There are 4 nested groupings, the coarsest first. Each group lies inside one group of the grouping before and may be the whole of it. The rows also spread widely along 15 directions, which tell nothing about the answers.
In the rows, zero is written as 128.
Known rows, each followed by its group in each grouping:
[172 121 165 146 179 118 105 147 145 149 112 164  98 129 131 120  90 168
  89 115  94 121 121 169 137 138 119] => Tozez k_519 k_55 goba
[ 98 156 136 136 121 166 107  93 148  34 142 103 184 156 110 178 154  94
 125 136 192 155 132 113 137 115  97] => bar k_367 k_972 rido
[ 96 174 110 160 118 201  98 144 165 134 135 184 100  75 100 116  90 169
 116 133 118 174 151  82 104 150 161] => bar k_367 k_430 Vamo
[107 142 143 192 124 217 139  78 160 102 115 148 135  76 121  91  63 129
 110 128  79 172 180  95 110 123 144] => bor k_2 k_121 Zil
[121 140 169 131 121 121 120  83 151 115 120 114 174 125 178 142 134 124
 182 133 158 129 109 190 143 129 124] => bor k_2 k_121 nibed
[177 175 153  98 172  95 108 141 157 135 144 160 143  93 130  86  97 120
  85  78 104 108 112 115 140 150 110] => bor k_646 k_325 duga
[127 170 134 136 120 187 165  95 108  88 108 129 164  52 101  77 105 138
 112 128 134 186 141 108  68 128 116] => bor k_646 k_690 feton
[ 60 125 108 132 105 144 120  75 102 110  78 124 162 141 197 143  82 154
 162 133 132  95 164 112  86 134 104] => bar k_367 k_965 Zuz
[148 147 187 142 155 135 150 103 138 133 144 169  91 126 187  82  39  75
 123  82 109 104 151 159 178 121 124] => Zegom k_165 k_724 rona
[104 156 125 124 127 122 154  77 147 113 132 147 130 127 182 135 104 138
 159  85 121 103 179  97 132 125  55] => Tozez k_519 k_291 mab
[127 108 112 179 135 198 189  94 133 141  95 139  66 130 154 129 131 187
 158  84  93 166 127 146 122 110  92] => bar k_741 k_919 gozod
[131 168 151 170  72 135 175 132 138 129 129 116 171 101 121 116 141 139
 146 100 119 168 162  83 101 126 118] => Zegom k_165 k_724 fufal
[ 99 103 163 115 113 177 148  76 109  79  87 120 156 141 169 113 101 109
 171 138 137 151 112 179 116 128  98] => bor k_646 k_690 Lidiv
[ 84 122 104 118 127 184  90 142  78 111 100 129 168 128 150 139  82  76
 108 100  90  86 116  78 114 138 129] => bar k_741 k_941 rifa
[ 90 102 148  95 115 143 160  90 114 138 112 149 152 145 138  88  62 106
 132 186  99  72 132  88 108 139 114] => bor k_2 k_448 kelor
[104 128 105 135 172 212 102  80 118  85 108 142 120 111 132 117  89 140
 108 154 125 135 127 132 113 118 123] => Tozez k_519 k_822 lazor
[158 140 136  96 144 121 113  90 134  70 130 110 102 144 114  91 124 108
 107 153 174 162 125 162 126 121 129] => bar k_367 k_430 Mapep
[143 184  88  88 148  99  82 157  91 118 145 158  97  69 102 120 100  95
  83 124 145 118 134 110 115 151 139] => bor k_2 k_534 turi
[124  84 143 186  74  98 112 146 138 150  73  81 184 159 120 178 179 185
 149 184  99 151 135 147  91 135 158] => bor k_646 k_949 Gisos
[166 151 139 156 146  93 163  81 158 117 167 107  87 164 189 117 118  85
 141  66 142 115 162 148 198  99 121] => Zegom k_241 k_684 Roraz
[164 172 114 117 136 113 116 135 169 140 150 114 131 114 128  89 149 140
 118  82 119 137 115  92 136 131 150] => bar k_741 k_941 zeko
[115 149 133 191 162 193 188  49 133 100 141 104 151 137 163  86  98 139
 113 129 184 128 140 114 147  92 166] => bor k_646 k_325 ravef
[133 136 144 148 127 101  79 162 170 152 132 171 115 104 104 228 152 130
 152 150  89 128 142 159 129 150  78] => Tozez k_6 k_501 Mabi
[172 139 121 174 125 143 140 135 128 122 128  72 168 107  83 130 173  95
  87 114  96 151 126  87 114 102 148] => bar k_741 k_919 kup
[167 137 127 108 120 122 181 115 124 116 140  79 154 165 114  52 145 107
 106 108 120 124 111  66 124 108 132] => Zegom k_165 k_607 Mupa
[131 167  87 156  99 107 106 167 139 189 132 138 118  65 128 153 152 140
 147 114  97 124 143  93 106 139 158] => bar k_367 k_430 Mapep
[ 83 120 163 111  96 142 138 168 101 119 147 132 146 195 178 113  91  83
 161  92 171 104  93 115 181 151 164] => bor k_2 k_534 turi
[109 129 131  85 139 107 121 141  59  92 117  91 201 183 178 117 108  91
 115  96 185  69  85 112 137 138 134] => bor k_646 k_690 Lidiv
[136 116  91 141 133 122 106 195  71 172 107 137  77 117 140 152 135 147
 131 112 113 120 106 153 122 140 159] => Tozez k_519 k_55 goba
[118  97 115 118 131 111 118  91 102  92  78 124 135 154 112 170 124 143
 108 188 115 115 151 143  82 131  67] => bor k_646 k_325 ravef
[122 160 185 146 137 180 132 145 130  96 116 150 200 109 103 131 101 144
  93  91 127 151 110 101 106 145  91] => bar k_741 k_919 gozod
[122 129 100 138 111 114 120 150  60 125  72 124 154  95 111 161 114 146
  92 128  99 118 156  98  49 138  88] => bar k_367 k_430 Mapep
[153 114 151 160 108  94  98 220 135 169 130 158  94 130  98 200 157 107
 132 132  96 141 114 164 154 152 140] => bor k_646 k_325 duga
[126 113 139 183  92 165 176 134 127 146 122 117 134 143  94 151 162 136
 143 184 123 151 122 115 113 109 140] => Zegom k_165 k_724 fufal
[130 114  98 168 167 112 114 135  65 133 106  78 162 159 161 184 150 148
 113 129 171  79 105 149 124 110 147] => Tozez k_6 k_501 Mabi
[167 101 126 155 137  91  50 165 133 163  83 107 125 120 134 126 132 177
 110 148  72 139 128 170 105 142 181] => Tozez k_519 k_822 lazor
[174 149 151  86 110  63 158 104 161 140 139 141  72 133 154  42  86 123
 136  88  86 140 173 122 134 142 100] => Zegom k_241 k_684 Roraz
[152 134 116 107 213 153  46 108 161 149 119 169 106  94 136 136 108 152
 110 167 100  92  75 180 134 136 132] => Tozez k_519 k_55 goba
[134 138 150 135 127 117 176 122 147 155 146 139 136 130 128 150 158 130
 160 158 153 113 102 140 143 121 113] => bor k_646 k_690 Lidiv
[ 94 121 152 109 119 121 156 128  50 123 128 122 154 145 179 146  98  50
 158 140 177  71 117 151 145 122 123] => Tozez k_519 k_55 goba
[100 164 169 132 106 136 166 142 188 134 182 156 171 164 108 154 155 147
 157 144 176 117 116  69 158 138 107] => Tozez k_519 k_55 goba
[116 154 114 186 140 161 129 105 135 122 115 127 133 113 173  98  84 172
 111  75 125 141 165 105 127 129 163] => bor k_646 k_325 ravef
[119 120 145  96 142 141 127 116 141 126 134 151 162 160 130 124  82  77
 103 129  63  63 120  65 138 136  75] => Zegom k_241 k_684 Roraz

New rows. What belongs after each?
[163 141 107 168 124 149 160  98 158 103 140  86 133 140  83 151 198 141
 123 142 129 174 127 108 123  97 109] => Zegom k_241 k_684 Roraz
[169 125 211 166 135 121 153 126 185 132 167 123 134 180 103 108 123 115
 111 178 155 145 115 153 177 116 169] => Zegom k_241 k_684 Roraz
[ 99 144  59 134 110 108 105  83 124 140 108 142  64  90 148 157 114 140
 155 181 125 120 194 131  88 124 129] => bar k_367 k_965 Zuz
[ 85 177 174 125 131 173 156 127 170 124 169 188 161 154 122 117  83 176
 131 143 185 118 112  76 146 152 115] => Zegom k_241 k_684 Roraz
[142 146  89 149 131 136 136 116 163 133 150 123 102 143 108 150 164 130
 127 128 108 125 136  88 140 109 115] => Zegom k_165 k_607 Mupa
[132 125 139 134 110  91  84 148 153 141 114 113 170 142 112 198 175 130
 139 169 118 115 115 138 116 136 122] => bar k_741 k_941 zeko
[113  63 117  94 151 136 118 116 135 161  99 177  53 183 153 150  93 121
 143 162  61  66 106 148 144 132  81] => bar k_367 k_972 rido
[131 109 135 171  97 100 120 177 119 191 139 108 155 121 133 188 162  59
 153 155  80  82 130 113 148 118 161] => Tozez k_519 k_291 mab
[118 130 135 182 120 178 140 126 147 142 116 127 120 127 167 111 111 154
 148  77 109 150 127 125 141 122 158] => bar k_367 k_972 rido
[116 102 144 158 161 185 124 190 103 171 134 177  89 170 143 163  88 125
 120 122 121  91  67 148 177 136 155] => Zegom k_241 k_684 Roraz
[104 153 120  90 147 120  95 163  79 123 127 144 169 154 144 142  95 136
 103 126 169  70  90 101 122 154 125] => Zegom k_241 k_684 Roraz
[161  72 122 151 129 151 184 148 104 161 120 113  93 161  75 122 147  95
  96 177  81 112 100 101 120 100 137] => bar k_367 k_430 Mapep
[138 142 112 111 132 142  84 109 173 107 120  97 176 133 112 149 188 142
 139 137 120 141  86 119 116 127 117] => bar k_741 k_941 zeko
[127 139 115 113 164 142 109 141  97 141 124 153 139 119 115 201 156 121
 137 172 154  87  63 167 123 124  94] => Zegom k_165 k_607 Mupa
[173 142 164 144 170 164 163 114 130 133 108 150 131  79 121 117 127 151
 117  96 110 150  88 172 112 115  79] => bar k_367 k_972 rido
[167 128 140 129 143 132 141 173 151 160 156 113 100 171 152 107 173 129
 154  66 149 133  44 151 191 122 168] => bar k_367 k_972 rido
[174 127 103 176 101 112 175 114 162 150 135  54 156 155 106  97 187 151
 116 121  84 144 140  53 118 100 153] => Zegom k_241 k_684 Roraz
[139 125 132 152 148 108 158 101 154 126 144 107 106 212 163  96 110 163
 107 114 172 101 140 103 164 112 156] => bar k_367 k_430 Mapep
[114 130 115  94 119 151 125 186 136 184 139 168  91 129 165 142 160 151
 205  78 111 119  57 137 156 153 115] => Tozez k_519 k_291 mab
[134 155 158 166  94 125 179 136 134 118 155 113 176 110  91 183 176  63
 137 129 137 136 141  97 134 104  90] => bar k_367 k_972 rido
[ 86 130 141 152  94 118 107 112  83 130 108 128 148  90 152 169  88  56
 147 193 142 103 173 157 110 123 154] => bar k_367 k_972 rido
[ 91  84 141 121 132 183 145 158  61 105  93 118 162 207 161 115  87 119
 110  89 135  91  77 100 134 133 127] => bar k_367 k_972 rido
[140  97 150 136 136 131 142 114 162 111 159 125  51 210 149 120 129 101
 149 143 153 137 130 162 199 111 145] => Tozez k_519 k_291 mab
[125 169 137 151 128 123 102 171 141  94 138 161 131 128  87 191 127 142
  89  99 148 151 157  96 121 145  84] => bar k_367 k_430 Vamo
[ 94 132 178 105 109 144 159  66 188 100 146 152 164 181 128 147 121 130
 169 187 149 116 128 115 141 131  62] => Zegom k_241 k_684 Roraz
[152 198  75 130 169 149 149 127 131 164 169 140 114  48 114 146 193 149
 148 122 168 124  86 116 127 108 125] => Tozez k_519 k_291 mab
[165 173 166 154 133 120 148 125 184 169 150 154 172  70  91 142 140 136
 121 144  82 125 127 103 116 128  94] => Zegom k_241 k_684 Roraz
[154 122 137 146 126 127 180 116 168 147 156 160  46 136  70  94 110 138
 104 191 113 152 162 108 135 123 143] => bor k_2 k_448 kelor
[164 151 133 137 128 112 103 177 167 155 157 159  63 108 100 122 132 113
 116 118 113 153 127 134 155 137 162] => bar k_367 k_972 rido
[100  94 119  58  83 123 143 143  89 103  92 106 166 193 141  82 115 126
 136 100  88 106 120  51  91 155  80] => Tozez k_519 k_55 goba
[150 127 170  72 143 123 108 145  87 102 114 110 150 149 151  90 117  98
 129 104 170 130  58 187 138 143 139] => bar k_741 k_919 kup
[131  81 161 142 123 129 106 148 117 155 101 141  97 154 136  90  70 124
 110 185 100 124 126 166 130 145 197] => bor k_646 k_325 ravef
[149 127 142 183 106 114 194 169  69 184 120 105 168 110 114 161 158 107
 128 140 116 100 113 117 107 104 134] => Zegom k_165 k_607 Mupa
[151 169 155 113  87 124 184 118 168 151 143 138 148  86 111  86 150 125
 169 113  92 157 128  97 107 130  89] => Zegom k_165 k_607 Mupa
[130 145 147 174 123 146 140  76 157  81 131 105 168 117  87 102 101 108
  71 184 129 156 192  86 110 110 153] => bor k_646 k_949 Gisos
[ 86 133  84 107 130 206 114 106 109 116 111 116 176 112 125 109 131 147
 142 157 135 120  73  88  95 136 152] => bor k_2 k_448 kelor
[183 107 140 142 154 150 200 102 145 154 149  98  82 157 136  77 168 108
 145 125 139 136  68 162 172  85 158] => bar k_367 k_972 rido
[ 92 139  92 134 155 167  86  85 128 113 128 122 147 126 163 143 112 108
 134 159 153  91 115 128 142 123 163] => bor k_646 k_325 ravef
[149 131 121 106 131  93  81 102 129  98 107 134  78 108 110 126 114 137
 121 184 137 164 153 192 102 143 127] => bor k_2 k_448 kelor
[124 133 184 138  88  66 115 189  94 143 116 137 161 137 129 183 118 105
 131 137 150 116 143 157 122 152 126] => bar k_741 k_941 rifa
[ 91 154  49 133 147 165  90  71 128 122 120 109 137 102 140 125 134 157
 128 196 164 112 125 107 104 119 189] => bor k_646 k_949 Gisos
[ 73 203 106 104 102 188  95 119 131  63 165 136 159 103 122 138 127  99
 154 126 206 166 123  93 131 145 138] => Zegom k_241 k_684 Roraz
[ 95  82 159 149 107 146 130 170 115 159 119 169  98 162 111 157  92 123
 134 201 105 111 136 131 133 139 145] => Tozez k_519 k_822 lazor
[109 153 102 107 118 158 178  88 155 148 126 151 149  92  93 100 141 177
 137 179 111 125 123  61  79 133  98] => bor k_646 k_949 Gisos
[104 141  83 137 109  96 105 109  85  76 103  84 159 148 128 180 151 147
 120 150 182 129 162 118  93 129 118] => bor k_2 k_448 kelor
[136 142  94 146 146 154  83 138 165 112 133 112 139 150 109 100 132 160
  81 118 116 140 119  67 132 138 179] => bor k_646 k_325 duga
[148 138 175 126 128 108 152  97 101  94 105 140 126  95 138 133  97 104
 130 124 126 149 169 183 104 125  60] => Tozez k_519 k_55 goba
[123  90 105 146 171 159 119 136 118 172 128 116 151 166 131 139 133 129
 106 176  98  50  79  89 143 108 166] => Tozez k_519 k_822 lazor
[110 129 123  58 135 138 112 148 105  83 106 159 136 165  98 154 135 155
 120 136 157 124  80 116  92 155  50] => bar k_367 k_965 Zuz
[113 131 122 109 166 115 115 111 114 144 134 137 152 156 172 159 100  90
 118 127 135  33 109 112 154 123 112] => bar k_741 k_941 rifa
[137 130 105 143 108 126 115 119 144 135 123 102 139 108 145 155 166 101
 165 101  85 133 123 130 135 124 122] => bor k_2 k_448 kelor
[137  99 150 132 168 153 175 138 140 177 126 169 124 154 101 130 111 167
 108 162  82  79  95  95 120 130  84] => Tozez k_6 k_501 Mabi
[134 119  62 174 135 134 157  80 148 167 126  87  90 144 165 133 173 154
 160 140 124 108 129 115 134  89 166] => bar k_367 k_965 Zuz
[120 145 149 198 128 139 146 135 153 195 143 134 157 113 135 126 108 146
 118 155 121  93 136  88 137 122 195] => bar k_741 k_919 gozod
[108 150 119 130 139 128  42 182 109 108 107 176 126 108 108 177  85 144
  83 131 125 132 142 130 107 172 129] => bor k_646 k_325 ravef
[128 137 163 125 137 107  52 121 146  95 107 130 140 142 154 144 105 139
 128 142 162 142 128 192 134 146 144] => bar k_367 k_972 rido
[139 155 150 109 181 146 158 126 146 116 174 179  85 151 123 105  96 128
 104 115 164 108 113 115 173 124 101] => Tozez k_519 k_822 lazor
[159 140 158 152 139 117  64 117 142 127 116  89 216  72 104 155 159  92
 116 196 110 126 115 157 104 117 156] => Tozez k_519 k_291 mab
[123 120 143 155 163 154 111 100 118 124 112 186  60 118 130 139  34 122
  90 182 107 118 174 168 126 129 120] => Zegom k_241 k_684 Roraz
[125 109  64 106 148 135 125 152 105 140  90 150  79 160  99 143 151 231
 104 150 123 127  96 111  88 148 104] => bor k_646 k_949 Gisos
[138 139  60 185  98  75 108 116 126 119 123  77 103 128 160 180 157 100
 133  76  91 129 207 100 138 112 132] => bor k_2 k_534 turi
[142 123 155 152 132 155 144 172 121 156 142 129 145 131 112 131 135  87
 117 127 121 114  80 116 152 120 160] => bar k_367 k_972 rido
[127 139 119 162 135 136 147  83 155 143 151 136  94 115 116  97  90 112
 106 193 124 116 171  99 138 112 177] => bor k_2 k_534 turi
[118 147 145 137 104  98  71 132 114 127 111 145 125  64 145 143  87  98
 143 160 111 141 188 168 104 144 143] => Tozez k_519 k_822 lazor
[104 179  65  83 149 162 141  44 141  92 118 138 139  93 118 119 143 180
 133 150 157 123 131  78  69 122  56] => bar k_367 k_430 Vamo
[155 123 133 149 152 112 118  90 181 119 142 109  76 182 175  88 121 140
 134 117 152 141 133 170 187 119 182] => bor k_646 k_325 duga
[152 102 116 181 143  76 116 108 150 158 106 100 124 168 147 171 148 180
 120 153 110  97 145 148 133 117 141] => bor k_2 k_448 kelor
[131 167 189  91 118 129 106 155 100  89 106 155 195  96  99 133 105 131
 117 136 155 153 103 156  83 158  78] => Zegom k_165 k_607 Mupa
[121 140 122 120 113  68  75 137 123 123 109 141 121 117 166 198 133 106
 159 117 125 112 152 177 133 151  92] => bor k_646 k_325 duga
[107 117 123 159  85 106 176  95 118 126 127  76 125 190 183  80 108 122
 144 119 157 115 176  89 142 107 179] => bar k_367 k_972 rido
[139 162 140 114 132 131 120 133 109 137 144 115 160  87 140 109 142  95
 150 142 176 129  72 164 138 130 177] => bor k_2 k_534 turi
[ 97  87 135 129  70 128 109 134 137 131 129  88 148 191 121  87 108  89
 134 203 117 120 138  83 136 140 223] => bor k_2 k_448 kelor
[151 121 120 114 153 132 105 121 131 112 158 126  70 144 130 116 112  44
 118 136 129 117 114 156 182 120 163] => bor k_2 k_448 kelor
[167 121 138 159 140 137 127 104 181 153 105 157  70  89 102 108 122 194
 123 164  65 175 164 152  97 127 112] => Tozez k_519 k_291 mab
[145 129 124 118 134 142 127  69 125 113  98 128  73  93 174  54  81 124
 144 115 107 165 153 185 117 129 144] => bor k_646 k_325 ravef
[116  96 113 128 121 149 196 161  72 147 116 131 113 178 137 141 134 135
 138  89 120  99  89  97 135 128  97] => bor k_2 k_448 kelor
[178 103 134 170 156 169 176 118 124 110  92 119 129 128  93 134 153 159
  89  95  70 165 110 133 103 110  67] => bor k_646 k_325 ravef
[161 151 143 160  95  69 134 141 132 138 112 104 144  91 125 157 174 149
 148 123 133 172 150 171 107 132 128] => bor k_646 k_949 Gisos
[148 133 119 169 110  77 151  92 124 117 130 104  56 144 151 117 120 139
 136 150 172 164 194 175 140 113 166] => bor k_2 k_534 turi
[123 136 130 134 130 163 141 179 133 161 153 136 123 157 152  91 127 135
 142  87 148 122  67 105 173 144 194] => bor k_646 k_325 duga
[162  97 140 207 103 173 126 150 100 114  85  64 154 112  93 105 145 138
 100 139  98 207 121 150  94 116 206] => bor k_2 k_448 kelor
[124 138  82 144 124 138  89 142 109 111 124 117 149 101  70 157 129  94
  71 171  95 120 151  62  97 129 143] => bor k_2 k_534 turi
[122 124 144 129  88 113 180 101 152 101 158 100 131 181 111 105 137  89
 133 159 142 133 173  71 143 112 124] => Tozez k_519 k_55 goba
[136 109  87  99 142 168 181 108  94 104 101 104 125 188 134  66 121 162
 101  78  98 113 101  59 103 116  83] => Zegom k_165 k_607 Mupa
[130 110 145 184 132 146 128 109 130 115 110  96 164 151 132 168 147 142
 131 155 144 138 115 161 132 114 147] => bor k_2 k_448 kelor
[ 88 162 109 103  90 105 110 193  61 122 107 154 175  96  96 186 123 128
 110 129 141 106 140  70  66 161  81] => bar k_367 k_972 rido
[116 151 155 116 103 122  87 113 178  86 143 120 162 134 108 152 158 106
 151 179 166 165 124 150 140 141 140] => bor k_646 k_949 Gisos
[117 112 139 142 103 156 179 173  73 171 123 152 140  94  88 157 127  85
 132 166  97 107 101 106 105 130 120] => bor k_2 k_448 kelor
[189 135 169 144 132  66 144 162 139 144 148 139  74 135  88 108 122 132
  90 159 138 153 158 156 138 128 149] => Tozez k_519 k_55 goba
[119 126  91  99  95 114 153 156  76 123 135 111  73 168 153  64 102 107
 130  90 150 131 133  90 140 141 175] => bor k_2 k_534 turi
[127 132 101 126 131 136 141 137 158 175 161 117 125 159 121  79 148 151
 127 172 149 101  87  74 149 130 213] => bor k_646 k_325 ravef
[145 142  62 159 157 161 106  97 142 159 123 120  66  82 136 105 137 149
 126 151 113 137 124 137 121 106 190] => bar k_367 k_972 rido
[116 115 132 182  83 112 116  89 142  99 118  93  98 147 165 126 101  99
 152 134 123 165 209 154 144 121 172] => bor k_2 k_448 kelor
[142  96  85 136 137 139  79  74 103  85  84  74  90 150 188 159 144  92
 162 112 103 145 128 212 137 106 118] => Zegom k_241 k_684 Roraz
[143 178  98 119 141 127 133  87 196 143 143 144 138  84  98 131 182 190
 144 156 130 143 116 103 104 132 100] => bor k_646 k_325 ravef
[139 150 101  89 173 161 105 183  94 135 126 158 125 116 129 137 135 135
 113  67 134 106  40 120 126 143 109] => bar k_367 k_965 Zuz
